There are 3 nested groupings, the coarsest first. Each group lies inside one group of the grouping before and may be the whole of it. The rows also spread widely along 11 directions, which tell nothing about the answers.
Some rows, each with its group in each grouping after it:
22	-16	-9	-5	4	-30	15	31	-30	-9	30	18	3	-18	22	4	11	12	7	21	19	2 : gimu Kug K412
19	-33	2	-10	17	8	9	11	1	-19	8	-10	-15	-3	5	11	25	36	31	33	-17	-7 : Gise fefiz K421
-2	-15	-17	-17	3	22	-4	11	-9	17	8	15	-21	17	-8	31	13	-25	12	-17	-16	6 : Zila gog K203
20	16	5	-7	-13	-6	-2	32	-3	0	9	-3	27	-19	21	-11	-5	-3	-18	-2	13	12 : vanu Siki K9
3	3	-18	-7	-9	23	-3	38	5	-6	10	7	-10	20	-19	18	11	-24	3	-16	-12	24 : Zila gog K265
22	-21	16	-22	3	-2	-1	-3	5	21	1	13	2	4	15	24	7	20	8	2	10	-8 : Nasog Kif K144
2	-1	6	-9	-22	-12	-4	30	31	-5	0	13	18	-5	18	5	-19	-5	-19	-21	7	17 : vanu Siki K632
27	5	7	-21	9	13	-4	40	-18	0	24	-1	24	15	7	13	21	-20	9	-4	11	25 : vanu gudup K23
22	-23	1	-2	18	-11	14	3	-15	3	19	-10	12	14	11	7	23	-5	21	14	33	-2 : Nasog Kif K832
-13	13	11	-3	17	13	-33	8	-24	6	3	10	-10	1	-13	16	-16	-28	8	-5	-26	15 : Gise fefiz K605
7	2	21	-23	50	4	-17	3	-51	-1	-8	-11	27	-27	1	21	-24	-25	-4	10	-22	-7 : Gise Kepe K341
16	12	-12	-10	-5	0	-2	-15	-17	6	-16	-26	0	4	0	-16	-4	6	2	-10	-14	14 : Gise pakur K410
8	30	-12	-2	-15	1	-7	-15	-25	36	-14	5	-23	-11	-13	2	-18	9	-6	-6	-10	0 : Zila pusa K622
-9	2	6	28	17	-4	3	14	17	-33	-8	-25	9	-16	-6	-10	-9	-2	3	29	6	-9 : Gise fefiz K630
6	18	15	8	-6	0	-21	-29	-7	47	0	5	2	11	9	-6	-8	-23	0	-20	28	9 : Nasog Gumav K949
29	-10	5	-9	1	5	12	12	7	-9	8	-8	-2	-4	12	0	31	43	15	27	2	-2 : gimu Kug K661
16	-16	-16	-24	-1	27	-1	31	-9	-8	8	-8	13	6	12	-7	20	-20	0	-8	-10	12 : Gise Kepe K532
-7	-1	-5	0	-11	30	-14	19	6	8	18	1	-17	15	10	-8	33	-9	20	6	-13	11 : vanu Lebed K78
-5	-13	33	4	-1	-17	-17	17	21	3	26	10	24	-8	39	-4	-3	-6	1	1	15	12 : vanu Lebed K45
0	2	-9	-13	-21	14	-6	18	6	4	-3	5	-3	-26	10	-6	-6	12	-18	-1	-22	-6 : Zila pusa K348
8	-27	-6	13	-1	-25	12	10	4	-2	17	14	-17	1	11	7	5	6	16	11	25	-1 : Gise kag K141
6	-16	-7	-12	16	25	0	19	-16	-6	4	5	-17	-19	5	11	22	4	10	30	-18	-23 : Gise kag K800
-1	13	27	-8	5	-5	-34	-12	-17	29	12	11	4	0	13	6	-5	-2	7	-11	-7	25 : gimu zigo K851
0	-13	-18	-6	-10	39	4	21	25	-1	1	-2	-22	19	-5	12	36	-6	21	5	-7	-4 : vanu Siki K729
1	39	16	-6	17	32	-23	3	-6	10	-22	4	0	-9	-21	22	-6	-15	-12	6	-11	-6 : gimu Kug K666
30	29	8	8	-7	1	-1	-8	-17	20	-3	-14	-4	5	-8	-5	10	24	11	17	13	6 : Nasog Lup K907
19	-1	22	-21	-11	-3	-10	10	18	16	-4	20	1	-13	8	23	-18	29	-13	-10	-14	7 : Zila gog K265
27	-13	16	-22	-4	-10	-6	-20	7	24	-14	4	-1	8	11	11	-12	24	5	-18	0	12 : Gise Kepe K532
-8	-8	7	2	-7	2	-11	7	18	8	8	6	-10	11	6	10	3	-5	15	-8	-4	14 : vanu Siki K9
2	-14	4	18	9	-14	12	11	16	-29	2	-13	-9	-8	-1	-2	3	25	16	32	5	-4 : Gise kag K141
-22	-26	-2	-5	7	7	-11	27	6	-17	29	0	7	18	20	3	19	-33	22	-6	-16	23 : vanu Lebed K45
0	-24	9	-15	24	-23	5	28	-14	-21	17	12	14	-12	14	30	-8	-9	8	9	-8	2 : vanu Lebed K45
0	3	3	-18	-7	14	-21	20	-12	9	14	25	-20	1	4	15	11	7	10	-3	-28	19 : gimu Kug K661
-27	-3	6	9	-13	3	-22	-16	42	5	-22	-4	-1	3	8	-10	-27	-19	-10	-26	-10	8 : Gise fefiz K421
-15	30	2	18	-4	-8	-8	4	6	-2	-14	-6	2	-8	-7	-5	-26	-16	-11	0	1	3 : vanu Lebed K78
29	-19	-4	-15	5	-18	16	41	-27	-3	20	29	-6	-11	3	32	9	20	8	24	17	-7 : Nasog Kif K144
-1	-29	18	-15	16	-18	2	-22	18	5	-12	-11	25	-19	25	13	-25	11	-7	-6	-6	-14 : Zila pusa K622
21	16	-13	-1	-3	-23	10	15	-22	-9	-5	6	-12	4	-20	11	-20	4	0	-6	3	23 : Gise kag K141
-9	-1	-3	-8	-32	19	-11	-5	32	26	-17	20	-34	-7	-1	11	-7	26	-5	-8	-26	-8 : Zila pusa K622
19	8	-2	-16	14	21	11	9	-4	-25	-13	-45	19	-9	-8	-6	10	28	4	21	-30	1 : Zila pusa K622

New rows. What belongs after each?
1	-18	-4	-12	2	7	-2	13	-18	6	14	10	-20	-19	7	12	9	24	15	21	-28	-8 : Zila pusa K622
11	-1	-8	-10	3	11	3	16	1	-28	-10	-29	5	13	-11	-9	4	12	10	2	-25	24 : Gise Kepe K532
-28	1	32	-4	8	29	-38	-12	28	8	-9	5	-17	4	-4	20	6	15	18	4	-41	9 : gimu zigo K851
1	-16	4	2	11	27	8	25	32	-22	2	-16	3	-3	-1	12	21	8	6	23	-8	-11 : Zila gog K203
-21	-8	13	-1	19	-7	-27	-9	-20	16	17	7	14	-6	21	5	-4	-38	4	-11	0	10 : gimu zigo K851
-15	-19	3	-7	3	-10	-12	14	-9	6	19	23	-13	3	14	19	-2	-12	16	-4	-16	11 : vanu Lebed K78
-5	-3	37	5	34	-5	-12	-5	13	-11	1	-23	29	0	10	9	-7	-7	12	14	2	2 : vanu Lebed K78
18	17	0	0	13	13	-7	1	-34	24	20	-12	7	18	7	-2	26	-33	18	1	21	10 : vanu Lebed K45
-9	2	-14	-3	-14	29	-7	1	-4	4	-4	-7	-22	-5	4	-15	16	10	8	10	-28	-4 : Nasog Gumav K949
-1	-7	30	-12	25	23	-9	9	19	1	-13	8	2	-22	4	35	1	12	1	29	-15	-34 : vanu Lebed K78
20	4	-15	-9	8	6	13	6	-14	5	-8	-1	7	-11	-1	12	12	-9	-9	6	19	-14 : gimu zigo K851
8	19	22	-17	3	25	-19	-5	13	21	-11	-5	18	5	10	9	0	-15	-8	-13	-4	4 : vanu Lebed K45
4	-7	-6	3	-8	-33	5	-10	-23	32	-2	35	-19	-23	9	18	-26	-2	-9	-2	23	-19 : Nasog Gumav K949
1	7	-13	-11	-19	15	-10	2	-7	23	3	0	-11	4	12	-9	8	-10	5	-14	-11	10 : vanu Siki K729
23	-13	23	-20	13	-15	-9	20	-17	-5	19	11	8	-1	11	18	-5	16	13	1	-8	25 : Gise kag K141
-4	26	44	3	20	-22	-20	-6	4	-2	-9	-14	39	-18	14	0	-38	-6	-13	0	0	11 : vanu Lebed K45
7	6	-28	-4	5	-5	17	23	-30	-13	-2	-3	-21	-6	-20	16	0	2	14	15	-13	-1 : vanu Siki K729
-14	22	-14	-12	-16	28	-15	15	10	18	-22	14	-10	4	-11	16	-10	-36	-17	-24	-12	-1 : vanu gudup K23
-21	1	-3	4	6	-12	-1	6	17	-6	-20	10	0	-5	-13	29	-36	-32	-10	-16	2	-6 : vanu Siki K729
19	-12	13	-20	4	-10	-2	-1	-6	12	4	5	2	12	5	18	2	17	13	-2	0	11 : Nasog Kif K832
3	5	9	-24	-2	20	-19	22	-3	15	-3	20	10	-5	4	21	-5	-22	-17	-11	-5	-1 : Nasog Kif K832
37	-6	4	-14	6	19	15	22	3	7	7	9	-16	3	-1	31	38	29	19	30	10	-16 : vanu Lebed K45
11	29	31	-1	29	15	-23	-27	-9	21	-14	-18	19	8	-6	10	-3	-13	5	2	10	4 : gimu Kug K412
15	5	28	15	9	-14	-5	14	15	-5	6	15	-19	16	-24	32	-7	20	22	13	15	21 : Gise kag K141
-21	-5	21	21	8	-9	-16	-20	25	-1	-19	-9	-9	-9	0	-3	-26	10	7	9	-7	-5 : Gise Kepe K532
11	19	5	-6	-13	10	-15	18	3	18	11	-3	17	20	8	-5	8	-27	1	-22	17	29 : vanu gudup K23
-5	3	-10	-17	14	-8	-3	-11	-29	-7	-7	-26	25	-20	17	-16	-8	-11	-9	-5	-21	5 : gimu zigo K851
-5	24	-7	12	1	-10	-5	29	-22	-8	3	9	-6	7	-26	13	-17	-21	1	4	6	17 : Nasog Kif K144
11	-10	0	20	11	-29	10	1	-20	8	27	-2	-5	9	12	0	11	-6	28	17	34	3 : vanu Lebed K78
-2	5	-15	19	11	23	1	4	5	-6	-12	-20	-7	17	-21	-2	10	-32	10	4	13	-2 : Gise Kepe K532
-21	-23	-15	-20	-6	7	-15	2	-18	23	11	16	-3	-21	28	0	-6	-25	-7	-17	-27	-9 : Zila pusa K622
-22	-42	-34	-4	-1	-18	23	29	15	-29	5	12	-6	1	11	17	-4	-28	2	-9	-4	-6 : vanu Lebed K78
-11	-9	22	-24	27	11	-27	8	-31	23	14	16	22	-24	31	17	-6	-41	-5	-2	-14	-14 : vanu Lebed K78
8	9	-14	1	8	6	5	4	-23	11	1	4	-25	16	-18	21	10	-11	21	5	0	3 : vanu Lebed K78
1	22	-8	-9	6	15	-11	10	-30	-10	7	-40	20	-3	1	-27	1	-14	0	-4	-34	26 : Zila gog K265
18	-21	19	-7	-6	-10	-10	-19	11	20	6	-2	-8	5	24	-4	8	33	19	2	1	7 : Gise pakur K410
29	-10	-4	15	28	-17	23	4	-15	-9	1	-21	18	4	-5	5	3	-16	9	17	47	-9 : Gise Kepe K532
10	-19	16	5	17	8	-13	-15	0	23	11	-4	1	16	11	9	17	-20	22	1	24	-2 : Gise pakur K410
34	9	15	-15	-12	14	2	14	13	13	-14	11	1	-14	1	21	7	36	-9	16	5	-14 : Nasog Lup K907
15	13	-8	-4	-20	-23	5	20	-10	-1	4	8	-11	-6	-6	5	-21	25	-5	-8	-14	28 : Zila gog K203
-25	11	32	12	9	-11	-31	6	-6	14	6	8	26	-30	24	-9	-29	-30	-20	7	11	-8 : Nasog Kif K832
13	21	-4	-1	-22	20	-1	29	13	4	-13	12	-3	-9	-9	11	3	3	-18	6	5	-7 : Nasog Lup K907
-11	-1	-16	18	-18	3	2	-18	30	12	-22	1	-29	11	-8	-3	-6	-8	2	-11	11	-6 : Gise kag K141
0	-17	-19	2	10	12	6	-17	2	12	-17	-5	-24	21	-15	18	5	-21	18	-8	6	-7 : Gise Kepe K341
-27	-1	-28	13	-16	-12	5	10	6	-17	-4	-7	-23	2	-11	-5	-18	-6	3	-10	-27	17 : Zila gog K203
-15	-4	8	3	7	-25	-1	12	-3	-5	-5	14	-1	-47	8	16	-40	11	-18	16	-14	-20 : Zila gog K203
-4	23	10	20	-4	-3	-11	1	7	12	-25	5	-4	-30	-4	-3	-34	-7	-23	10	15	-17 : Gise Kepe K341
-4	12	8	-8	12	13	-12	20	-25	-15	2	-2	-8	-11	-12	9	-2	15	11	21	-38	10 : Nasog Gumav K949
-8	-21	8	11	33	-31	2	-28	-27	-1	14	-34	12	-9	16	-11	-9	-1	24	14	-5	0 : Zila gog K265
0	-41	-27	-1	6	-33	31	21	6	-19	4	13	-2	-7	-1	30	-15	-10	-1	-3	14	-10 : Zila pusa K622
10	-11	21	-8	15	7	-11	29	7	-21	18	-7	25	8	11	4	8	-14	7	0	0	24 : Gise kag K141
2	28	2	4	4	-9	-11	-11	-15	1	-25	-9	-8	-18	-14	-2	-35	10	-9	2	-18	1 : Gise fefiz K605
8	-36	28	-7	30	9	-5	12	14	-6	2	4	11	-10	12	26	6	2	12	21	6	-19 : Gise Kepe K532
18	2	21	-16	35	20	-17	-20	-19	26	-13	-8	13	3	-3	28	0	-29	4	-3	9	-13 : Gise pakur K410
8	10	37	18	7	-11	-11	11	17	13	2	24	-10	2	-15	33	-11	15	7	21	30	-3 : Nasog Kif K832
6	-12	-11	-3	-4	-19	12	39	-12	-16	17	11	8	-30	8	7	-13	3	-14	9	1	-3 : Zila pusa K348
1	-16	-6	-9	29	16	-7	-18	-25	18	-9	-12	6	2	6	10	1	-43	7	-7	4	-15 : Gise Kepe K341
9	-1	0	-7	13	-6	-16	5	-57	30	38	2	6	-3	18	-5	7	-29	14	-6	0	17 : Zila gog K265
10	10	8	-20	-5	30	-21	13	-12	11	-7	-3	6	-22	16	-15	2	5	-12	4	-26	0 : Gise Kepe K532
14	24	0	24	-4	-16	-3	9	-15	8	10	-3	4	-2	-1	-16	-9	-20	-4	3	38	13 : Gise kag K141
0	-15	16	-8	4	-20	-12	0	-5	5	-4	13	-1	-35	21	7	-24	19	-7	10	-12	-14 : Gise pakur K410
20	43	42	1	13	34	-30	-5	8	24	-9	-7	12	0	-8	9	10	6	-2	13	9	4 : gimu Kug K661
-10	-21	-14	-8	9	13	-8	12	-28	8	30	-11	12	-7	34	-19	25	-38	15	2	-4	-3 : vanu Siki K729
4	10	-12	-3	-20	6	-3	40	4	-13	10	12	-20	17	-25	15	0	10	10	-7	-23	37 : Zila pusa K622
5	-5	40	-8	19	25	-23	11	3	21	11	20	-19	-14	-1	39	10	26	17	28	-20	-13 : Zila gog K203
-22	11	22	10	5	10	-29	-15	19	20	-5	-9	10	5	2	-2	-20	-31	-5	-20	-6	11 : Zila gog K265
6	15	0	19	2	-2	-1	-8	-2	9	4	-29	10	12	5	-19	7	-13	14	4	23	11 : vanu Siki K632
2	-5	28	1	19	-16	-9	2	-8	10	7	2	17	-32	24	9	-16	7	-1	20	9	-15 : vanu Siki K632
2	0	2	-9	-10	-8	-8	-7	-11	25	-3	2	12	-24	30	-17	-11	-3	-18	0	8	-15 : Nasog Kif K832
-11	-12	35	-1	-4	-27	-31	4	-1	24	25	27	10	-7	31	3	-20	-5	2	-8	9	16 : Nasog Kif K832
4	-25	8	-14	1	11	-10	9	6	22	20	8	14	-6	33	5	11	-21	-3	-11	7	-3 : Zila gog K203
2	-4	16	-3	6	8	-13	23	-1	-8	22	-12	1	10	10	-3	23	15	29	17	-15	21 : vanu gudup K23
-2	44	31	31	-7	-17	-24	4	-1	22	2	8	-5	-19	-5	-3	-28	7	-3	14	18	9 : vanu Siki K9
-5	16	25	8	40	5	-13	-16	-18	11	-8	-6	-7	0	-17	33	-6	-9	22	23	-5	-13 : vanu Lebed K45
-2	12	34	12	-15	-9	-26	32	27	2	-1	32	-6	-16	-2	14	-31	13	-12	3	3	18 : Gise Kepe K341
5	7	24	-7	16	29	-11	12	9	6	-2	-1	8	-12	9	16	14	-2	2	24	-4	-18 : vanu Lebed K45
11	10	-32	15	-14	26	9	-5	0	9	-11	-32	-9	12	-1	-33	24	-18	4	2	17	-2 : Gise Kepe K341
-8	3	20	-14	-19	12	-25	13	24	17	-1	14	11	-22	29	-3	-12	-1	-17	-10	-12	0 : vanu Siki K729
12	-23	-1	-8	6	15	-11	11	-4	23	14	19	-2	6	15	17	18	-35	5	-8	23	-8 : Gise pakur K410
-20	-28	-5	5	28	-9	2	-9	-8	-17	11	-20	13	-7	21	-6	8	-23	16	11	-2	-9 : gimu Kug K661
19	-9	14	-17	19	-14	-4	5	-34	17	16	10	1	-18	8	25	-8	11	8	9	-7	-3 : Zila gog K265
-4	-21	1	-11	11	-10	3	5	13	-6	-18	20	-6	-15	-1	34	-25	-9	-10	-6	-3	-16 : Gise kag K141
19	22	-10	-7	-28	9	-10	0	-4	34	-19	16	-15	-3	-3	-5	-15	-5	-19	-21	9	4 : Gise Kepe K532
38	5	-9	-10	6	4	13	-9	-34	27	8	-17	-10	12	2	1	33	19	29	17	16	-3 : vanu gudup K23
7	13	14	9	9	-17	1	-3	11	-2	-33	0	6	-25	-12	13	-42	8	-21	6	11	-15 : Gise Kepe K532
2	3	5	-6	-20	-8	-10	-3	4	24	-5	12	0	-7	17	-6	-12	3	-12	-10	7	0 : Nasog Kif K832
11	22	27	-21	26	5	-15	-15	-18	9	-21	-22	18	-12	-5	18	-21	8	2	0	-26	4 : vanu Siki K9
1	12	23	14	-7	-9	-13	37	7	-11	27	-10	26	-11	24	-25	5	3	3	17	12	22 : vanu gudup K23
-4	0	17	-11	13	-11	-5	-13	7	7	-21	-13	23	-26	19	4	-25	1	-13	1	-4	-19 : vanu gudup K23
-7	-14	11	-5	6	-11	-9	25	-7	-7	11	19	9	-12	8	23	-10	-11	-1	5	-6	1 : Nasog Lup K907
29	26	34	3	14	4	-6	4	8	-4	-5	-28	29	12	-9	1	3	17	4	16	20	17 : Nasog Kif K832
-5	-33	2	-21	9	-27	3	19	-6	-15	12	12	-2	-5	13	26	-13	13	17	-4	-25	14 : vanu Siki K632
19	-3	25	2	26	2	-9	-22	-7	24	-2	-12	20	-9	19	-1	3	-14	3	11	30	-18 : Gise kag K800
10	-3	-3	4	-18	-25	5	33	12	-19	21	-5	17	5	6	-8	-12	3	-4	-13	10	36 : Zila pusa K348
3	2	14	-13	20	-21	-6	-3	-30	10	-4	-6	29	-44	28	2	-29	-9	-17	7	-2	-19 : vanu Siki K9
-11	5	14	-4	17	41	-30	-11	8	10	-14	-17	4	11	-4	6	7	-33	6	-6	-15	0 : Gise pakur K410
-27	8	-22	14	-10	-3	-12	7	-14	-4	2	-5	-3	-15	12	-30	-16	-40	-12	-9	-8	5 : Gise kag K141
-11	-10	8	0	2	35	-17	13	31	-21	0	-13	-16	18	-5	-2	24	8	24	10	-33	17 : Gise kag K800
3	27	-7	20	3	7	-11	-6	-11	3	0	-18	-16	35	-27	-8	5	-24	22	-9	5	34 : Gise kag K800
-17	-4	8	8	-23	-7	-23	31	4	-4	38	5	-3	-1	23	-24	2	5	10	-3	-23	41 : Zila gog K203
8	8	-4	14	9	-28	8	7	-20	13	7	3	10	-4	4	7	-13	-28	-1	2	43	-5 : vanu gudup K23
-29	-13	-15	26	3	-10	1	-21	-9	18	-2	3	-41	-27	3	-2	-9	5	12	25	-9	-35 : Zila gog K265
-25	-1	19	12	10	-23	-17	-34	0	7	-6	-25	10	-2	14	-20	-22	-1	11	2	-7	7 : Nasog Kif K832
24	12	2	-9	25	21	5	-6	-21	2	-3	-43	24	-6	6	-10	22	-5	12	20	6	-11 : vanu Siki K729
33	-17	-13	-41	-16	16	4	15	13	-7	-8	-14	14	24	10	-5	12	9	-1	-32	-19	33 : Gise Kepe K532
-5	7	-5	10	9	-10	5	21	-20	-9	3	-7	15	-42	4	-3	-21	-11	-21	20	6	-21 : Zila pusa K348
5	-12	5	17	32	-34	12	-15	-20	-9	-10	-14	-6	-13	-9	14	-24	11	18	25	12	-12 : Gise Kepe K341
-15	24	10	29	15	-11	-9	18	-4	-31	5	-13	-6	-5	-23	0	-6	12	15	30	-8	21 : gimu zigo K851
-29	-12	6	17	-15	17	-17	7	53	-6	4	0	-1	7	20	-15	14	-13	1	-3	2	3 : gimu Kug K661
0	-22	22	-18	7	11	-23	-23	3	37	11	7	-15	11	17	20	10	12	25	-11	-24	9 : Zila gog K203
-8	-21	-3	18	-13	2	1	19	30	-9	1	11	-30	-3	0	2	6	17	13	19	2	-5 : Gise Kepe K341
